There are 4 nested groupings, the coarsest first. Each group lies inside one group of the grouping before and may be the whole of it. The rows also spread widely along 15 directions, which tell nothing about the answers.
In the rows, zero is written as 128.
Known rows, each followed by its group in each grouping:
[103 116 135 129 174  96 114 162 125 169 162 131 145 126 146 143 188 131
 128 108  95 136 166  98 106 126] => Z199 dukup muzom Z254
[129 110 128 151 134 122  86 136 154 146 126 161 125 147 143 183 153 120
 134  86 119 166 164 113 123 105] => Z199 Rek Pilos Z415
[141 134 123 129 107 168 141  57 144  95 118 155 120 125 125 161  98 161
 106 153 133 127 116 173 152 121] => Z199 Rek sefi Z51
[149 161 120 127 150  79 182 188 194 109 139 119 114 189 142 133 157  74
 145  76 172 153  95 136 105  84] => Z199 Tam beveb Z733
[169 161 154 130 183 127 197 106  74 124 133 146 136 130 145  82 107 193
  79 112  68 123 157  81 119 140] => Z199 Tam zor Z152
[162  69 156 119 111  88 173  95 145 112 126  68 133 134 132 142 133 109
 106 189  90 161 161 114 193  94] => Z351 gopab Modun Z206
[152  98 120 101 142  91 149 170 116 104 112 177 119 151 130 111 100 152
 145 112 177  92 148  82  99  64] => Z199 Rek sefi Z204
[150 128 124 156 137 124 149 122 128 167 111 164 134 159 134 122 126 174
  96  81 138 104 159  70 101 136] => Z351 telu baf Z828
[179 163 147 164 185 139 160 106 151  79 144 132 118 188 140 110 129 134
  94 103  87 147  83 157  91 139] => Z199 dukup let Z459
[191 137 161 177 112 130 145 118 167  90  99 126 113 203 134 114 124 124
 102 138 125 135 109 101  92 134] => Z199 dukup muzom Z42
[120 197 108 116 108 121 136 113 138 140 146 193 129 115 174 207 107 102
 133 136 126 180 169 110 169 113] => Z199 dukup let Z512
[122 159 168 133 120 173 120 131 102 117  40 140 113 131 107 164 173 199
 104 124 124 126 176 133  84 145] => Z199 Rek doki Z230
[120 103  95 149 205 105 117 160 139 125 141 175 108 187 123 144 164 152
 169  34  96 146 129  78 141 105] => Z351 tobam depun Z149
[162  96 131  88 130 102 175  86 144 115  92 101 144 108 109 145  98 168
  63 143 133 132 148 175 127  98] => Z351 tobam depun Z502
[152  63 151 121 128  98 109 136 112 130 120 129 137 128 164 149  87 147
 131 121 132 130  53 150 187  97] => Z199 Tam teg Z207
[ 94  72  93 128 149 122 137 106 145 121 174 172 101 164 155 181 138 130
 142 126 111 111 176 122 178  77] => Z351 tobam riru Z735
[116 108 105  91 132  87 190 133 158 158 150 137 126 133 140 158 142 111
 105 123 140 122 211 128 125  75] => Z351 tobam depun Z149
[123 112 112 103 140 105 134  81 128  86 140 131 137 113 137 174 109 158
 116 174 123 131 107 151 192 109] => Z199 Rek sefi Z204
[152 101 148 119 196 103 156 148 105  77 113  80 147 118  82  68 181 186
 151 121 129 114 122  71 117 103] => Z199 Tam teg Z207
[ 99  93 142 114 163  91 151 141 115 107 103  94 114 165 132 163 183 171
 105 157  95 106 150 128 146 126] => Z351 tobam depun Z149
[114 157 119 162  94 154 155 139 188 139 110 176  77 227 162 189 149  98
 110  93 163 113 135 171  89 121] => Z351 telu baf Z828
[118 162 137 107 132 134 129 173 125  79 121 172  96 150 142 163 157  95
 193 141 129 161 168 104 129  74] => Z199 dukup muzom Z42
[165 175 153 133 101 181 105  81 122  97 122 153 147  79 145 147  98 131
 157 155 157 156  79 149 171 117] => Z199 dukup muzom Z254
[111 116 149 183 143 166  47  94 151  92 154 113 143 138 157 176 193 144
 114 181 164  85  96 169 101 140] => Z199 dukup muzom Z254
[179 124 110 190 157 126 108  72 172 114 184 139 158 158 139 101 108 130
 104 121 118 124  60 105 114 153] => Z199 Rek doki Z230
[114 140 112 105 124 112 127 131 119 172 179 188 139 107 173 157 102  97
 122 141  99 147 181 114 121 107] => Z199 Rek sefi Z51
[121 107 160 142 126 134 122 118 117 161 107  92 147 114 134 147 176 164
 123 130 126 123 116 124 162 147] => Z351 telu baf Z828
[168 153 171 124 138 153 145 103  93 168 145 158 140  96 176 140  88 126
  95 101  60 184 144 163 147 122] => Z199 Rek sefi Z204
[119 141 176 115 134 132 152 133 128 113  61  69 121 137 135 188 190 170
  84 138 151 122 125 202 138 130] => Z351 tobam riru Z735
[134 113 142 122 148 171 122  99 103  87 127 186  98 126 140 171 116 154
 170 109  81 170 148 136 196  81] => Z199 dukup muzom Z254
[113  99 137 128 138 108  81 115 115 110 126 110 151 101 119 160 172 148
 135 186  92 152 179  79 141 124] => Z199 Rek sefi Z204
[137  38 114 107 138  63 155 134 155  89 120 120 113 173 114 138 122 143
 126 146 131 113 137 109 149  71] => Z199 Rek sefi Z204
[119  96 144  91  53 143 164 119 167 143 103 117 104 132 129 165 119  75
 135 169 112 162 148 195 153  89] => Z351 tobam riru Z735
[123 159 127 107 156 106 125 124 100 109 124 117 160  99  95  96 150 155
 121 193  56 150 157  65  87 165] => Z199 Rek sefi Z51
[134 128 114 121 156 103  94  93 136 139 173 134 170  86 155 168 112 128
 108 135 108 164  96 155 157 128] => Z199 Rek sefi Z204
[153 146 116 108 170 101 185 117 130 147 211 141 160  99 164  93 106 106
  98 128 133 116 148 128 100  92] => Z199 Tam teg Z207
[117 127 127 139 129  91  78 192 138 155 111 129 154 149 136 124 162 123
 140 140 165  95 101  82  60 145] => Z351 tobam depun Z502

New rows. What belongs after each?
[111 176 121 151 132 168 147 100 147 135 159 165 121 142 157 156 155 131
 100 127 136 111 169 146  93 128] => Z199 Tam zor Z152
[108  96 144 137  99 105 100 118 151 125 133  77 153 125 141 152 167 124
 123 208 153 101  81 141 148 143] => Z199 Rek sefi Z204
[204 159 159 120 183  92 175 148  98 134 146 137 150 112 173 119 108 119
 115  82 133 167 166  85 145  73] => Z351 gopab Modun Z206
[178 145 115 121 118 102 146 149 139 143 126 182 129 153 149 119  60  92
 159  81 119 181  79  95 150 106] => Z351 telu baf Z828
[157 157 158 138 131 127 113  95 118 129 155  96 183  86 160 111 121 138
  83 192 152 101  72 154 105 157] => Z199 Rek sefi Z204
[148 166 156 131 144 153 141 148  96 106 129 175 121 134 163 120 131 145
 136 126 173  88 150 111  91  95] => Z199 Rek Pilos Z415
[139 105 126 202 108 169  95  93 176  98 153 135 119 172 134 141 179 109
 163 159 176  97 144  77 134 107] => Z351 gopab Modun Z206
[159 165 103 169 185 147 120  99 183 135 145 138 148 146 117 137 151 146
 105  39 143 152  88 157  94 142] => Z351 tobam riru Z735
[138 165  99 155 127 114 169  78 178 149 154 106 158 135 110 115 158 134
  89 154 136 115 140  82 114 168] => Z351 gopab Modun Z206
[160 125 169 138 141 191 103  98  99  48 120 144 125 109 127 117 137 154
 144 176 147 107 156 137  94  84] => Z199 Rek Pilos Z415
[157 140 127 110 130  94  88 121 132 101 110 147 156 117 154 173  84 135
  74 168 142 140 117 155  80 120] => Z199 Rek doki Z230
[150 156 119 113 125 118 186 169 166 153 107 177 104 166 130 138 122 115
 130  43 166 139 145 137  93  84] => Z199 Rek doki Z230
[132 184  67  87 153  96 216 130 138 130 144 201 117 153 124 112  84 140
 125  98 127 118 150  87 116 112] => Z351 tobam depun Z149
[169 114  98 160 122  92 106 115 204 197 188 135 174 125 137 127 124  51
 118  88 111 199 154  87  92 117] => Z351 telu baf Z828
[172 151 147 127 157 125 174 149 123 121 110 151 119 167 146  98  93 155
 100  71 132 119  62 162  94 120] => Z199 Tam zor Z152
[137 118 146 128 153 166 123 136 124 115 174 157 116 116 161 138 136  93
 178  95 126 154 115 171 148  64] => Z199 Tam teg Z207
[134 126 151 113 131 149  86 184 109 151 145 161 141  88 138 104 135  91
 221  89 139 157  80 124 130  89] => Z199 Rek Pilos Z415
[126  82 157 151 158 170 145 118 123  90 145 148  82 172 149 154 162 146
 162  98 116 116 131 157 182  74] => Z199 Rek sefi Z51
[131 181 130 112  89 147 110 147 140 147  99 156 148  92 120 135 129 113
 139 133 156 156 143 124  68 125] => Z199 Tam zor Z152
[101 126 116  80  63 147 161 114 137 150  81 148 124  84  82 145 128 151
 175 138 147 143 143 121 180 109] => Z199 Rek sefi Z204
[126  85 102 106 117  82 125 122 157 133 134 166 122 164 143 164  86 114
  74 159  80 138 169 141  80 111] => Z199 Rek doki Z230
[121 166 130 127 137 150 148 105 108 138 124 141 130 118 119 128 145 149
 131 145  72 150 149  97 145 155] => Z351 gopab Modun Z206
[143 129 110 163 129 116 144  91 161 112 121 172 115 179 138 174 131 159
  83 130 131 123 209  69 109 116] => Z199 dukup let Z512
[ 77 143 108 100 123  97 106 152 118 116  92 150 134 131 130 179 147 180
 126 174 165  84 104 117 121 147] => Z199 dukup let Z512
[112 138 143 113 175  94 136 171  78  95 114 115 135 141 131 101 156 176
 142 160 105  98  81  86 124 148] => Z199 Tam teg Z207
[108 135 165 154 152 146 132 154 113 118 153 111 121 152 169 128 192 137
 159 139 162  71  63 144 154 129] => Z199 Rek doki Z230
[134 154 122 148 151 138 117  88 138 155 139 108 174  91 114 129 165 162
 112 118 129 139 115 111 128 163] => Z351 telu baf Z828
[162 157 112 136 173 112 134 114 149 134 142 163 137 143 136 147 109 135
 103  65  84 184 114 132 120 131] => Z199 Rek doki Z230
[100 129 124 107 107 150 147 119 123 113 143 162 115 123 138 139 127 130
 158 176 139  99 125 138 143 106] => Z199 dukup let Z512
[158 153  81 110 180 106 131  86 139 110 156 187 155 103 113 137  83 153
 102 107  88 178 170  95  98 112] => Z199 dukup let Z512
[119 174 108 131 156 121  65 135 107 122 132 140 177  87 121 121 144 151
 168 152 134 135  75  68 127 165] => Z351 tobam riru Z735
[167 109 145 143 176 110 152 115 135 128 206 108 157 129 171  85 120 108
  90 138 121 105  96 152  96 107] => Z199 Tam teg Z207
[166 154 124  97 117  69 183 147 150 112 116 122 143 143 117  91  98 106
 115 160 127 143 115  91  94 122] => Z199 Rek Pilos Z415
[ 96 120 109 128 182 100 118 137 161 133 140 106 139 138 115 169 196 154
 122  89 123 136  96 159 133 136] => Z199 Rek doki Z230
[159 159 110 103 206  65 168 116 122  77 135 111 162 126 114 103 114 186
  88 139 118 122  73 112 114 144] => Z199 dukup let Z512
[143 150 153 170 106 198 159  77 151 131 161 131 124 126 140 118 160 122
 145 135 156 109 128 137 152 120] => Z199 Rek sefi Z51
[121 132 142 126 114 114 174 180 148 147 114 119 113 173 118  91 165 115
 158 117 136 105  86 109 110 134] => Z199 Rek doki Z230
[128 153 140 138 164 153 109 118 122  89 158 159 130 120 172 179 156 135
 130 139 175 109 152 154 119  85] => Z199 dukup let Z459
[135 174 163 147 131 115  89 164  94 142 125 140 152 107 194 186 169 115
 155 137 178 144 165  65 158 107] => Z351 telu baf Z828
[146 165 135 144 187 164 147  82  97 148 173 149 151  82 142 131 158 156
 137  81  89 167 186  89 166 118] => Z351 telu baf Z828
[129 120 164 147 150 184  42 121  85 119 152 162 143  87 170 152 132 132
 153 135  96 152 114 159 123 111] => Z199 Tam zor Z152
[154  75 143 143 137 104 133 124 140 109 145 160 104 172 174 182 123 110
 113 122 115 149 213 107 148  54] => Z199 Rek sefi Z204
[152 157 117 110 135  87 165 114 125 160 123 144 152 117 134 135 101 134
  94 128  75 177 180  70 138 138] => Z351 tobam riru Z735
[119 148 166 101  94 148 186 139 119 163 122 103 134 104 127  92 149 122
 134 160 126 106 103 157 124 140] => Z199 Rek doki Z230
[134 179  85 137 181  85 187 130 192 111 140 129 124 178 123 167 177 131
 108  72 166 139 155 108 121 110] => Z351 tobam depun Z502
[173 173 137 125 139 142  88  85 106  81 152 126 175  62 145 132 101 109
 153 194 126 175  92 112 164 120] => Z351 gopab Modun Z206
[132 186 138 103 162 144 142 111  87  69 114 148 133 109 153 151 114 182
 100 162 154 100 103 168 119 122] => Z199 Tam teg Z207
[176 149 135 140 151  91 198 113 165 122 132  93 141 160 144 127 143 133
  66 125 172 108 137 125 112 114] => Z351 gopab Modun Z206
[162 154 140 143 182 149 154 127 111 148 127 149 145 107 113  91 146 183
 132  40 122 144 135  91 115 121] => Z199 Tam zor Z152
[167 155 154 109 136 127 121 131  76 104 117 159 133 122 167 125  63 130
 137 158  90 152  59 135 163 129] => Z351 gopab Modun Z206
[160 103 149 103 161  94 136 102  70  83 104 143 144 122 138 117  82 208
  73 190  87 102 148  91 117 127] => Z199 dukup muzom Z254
[129  53 133 107 173  75  94 119 125 122 153 109 149 119 142 163 127 132
  90 153  46 165 139 157 131 109] => Z199 Rek doki Z230
[142 113 119 145 100 164 106  38 181 136 144 123 155  86 126 175 109 135
  96 130 129 167 104 198 159 124] => Z199 Tam beveb Z733
[ 86  86 119  78 164 128 123 156 101 122 136 157 120 100 131 155 144 158
 156 111 136 109 136 171 133  70] => Z199 Tam teg Z207
[127 127 174 149 157 172 163 136 129 133 144  99 115 146 144 108 185 139
 128  97 129 101  82 193 119 122] => Z199 Tam teg Z207
[101 163 100 143 167 100 172 110 163 124 153 135 117 179 151 181 174 155
  79 116 137 104 143 138 130 141] => Z199 Rek sefi Z204
[142 123 126 127  99 101 159 103 162 136 106 113 129 169 141 147  98 132
  80 156 114 123  65 165 143 157] => Z351 tobam depun Z149
[153 115 139 169 124  82 148 129 185 162 154 115 133 173 156 160 165  88
 114 108 109 172 168  72 152 117] => Z199 dukup muzom Z254
[133 115 133 120 125 114 151 109  95 171 116 140 143 123 127 108 104 171
  98 149  60 125 132  84 144 164] => Z351 gopab Modun Z206
[139 158 118 114 134 137 112 136 118 109 145 195 120 127 175 177 100 103
 141 134 159 135 151 137 125  76] => Z351 gopab Modun Z206
[103 109 126  83 123 122  97 162 118 109  36 165 101 138  92 191 133 174
 141 104  98 173 145 155 115 109] => Z199 Rek sefi Z204
[115 141 141 115  87 151 124 147 114 179  75 180 124 116 144 164 115 167
 111  97 161 114 146 143 101 123] => Z199 Tam zor Z152
[110 149 148 134 134 149 163 124 123  77 103 113 103 157 116 131 180 167
 162 153 138 100  86 126 171 135] => Z199 Rek Pilos Z415
[119 124 102 127 177 134 131 115 142  99 128 162 111 153  98 145 153 162
 131  93  83 153 157 125 108 114] => Z199 Rek sefi Z204
[159 163 167 155 136 172 164  97  91 136 136 134 135 118 155 102 130 156
 142 126 113 122 111  96 184 140] => Z351 tobam riru Z735
[132 160 125  92 113 144 125 109 148  94 148 143 141  96 125 136 117  79
 125 204 106 164 160 168  65 105] => Z199 dukup let Z459
[158 122 168 110 101 118 147 169 106 155 118 139 137 111 151 105 112 107
 158 130 139 134 125 100 135  94] => Z199 Rek doki Z230
[133  99 141 132 137 118 138 190 124 127 138 172  99 194 153  98 127 109
 155 115 125  90 110 108  80  98] => Z199 Rek doki Z230
[153 176 143 151 120 103 172  99 128 138 116 117 152 130 157 145 132 169
  76 149 152 118 149  69 153 151] => Z199 Tam beveb Z733
[173  40 141  89 107 108 119 107 123  71  88 131 125 124 107 124  54 141
 122 174  86 162 118 147 134  73] => Z199 Tam teg Z207
[102  79 126  98 162 101 138 166 112 121 105 147  91 172 130 166 141 147
 147 101  73 144 118 147 164  99] => Z351 gopab Modun Z206
[141 160 139 117 125 142 133 107 119 125 139 168 122 125 157 161 101 107
 106 148  59 181 165 147 120 123] => Z199 Rek doki Z230
[136 133 159 113 101 122 135 131  76  94 103 170 108 153 167 144  89 138
 106 218  81 119 183  87 116 120] => Z199 Rek sefi Z51
[171 156 157 171 135  69  98 126 120 154 162 100 189 123 186 125 133 113
  85 187 114 136 118  41 123 172] => Z199 Rek doki Z230
[121 180 127 124 169 139 174 146  90 116 120 194 106 163 141 117 133 183
 124 109 115  92 154  85  96 134] => Z199 dukup let Z459
[155  82 143 133 162 138 156  81 125 105 128 127 127 158 115  90  98 185
  65 144  64  98  89 173  86 147] => Z199 dukup let Z459
[143 105 134 118 155 129 108 118  89  74  78 142 126 148 103 113 109 193
 124 157  79 124  98 108 109 143] => Z351 telu baf Z828
[137 141 138 135 106 114  83 134 108 120 118 145 156 126 133  99 107 133
 131 204 101 118  93  69  87 170] => Z199 Rek Pilos Z415
[123 167 136 138 116 131 105 102 117 109 165 126 159  96 181 167 144 109
 140 216 167 109 136  99 166 123] => Z351 tobam depun Z502
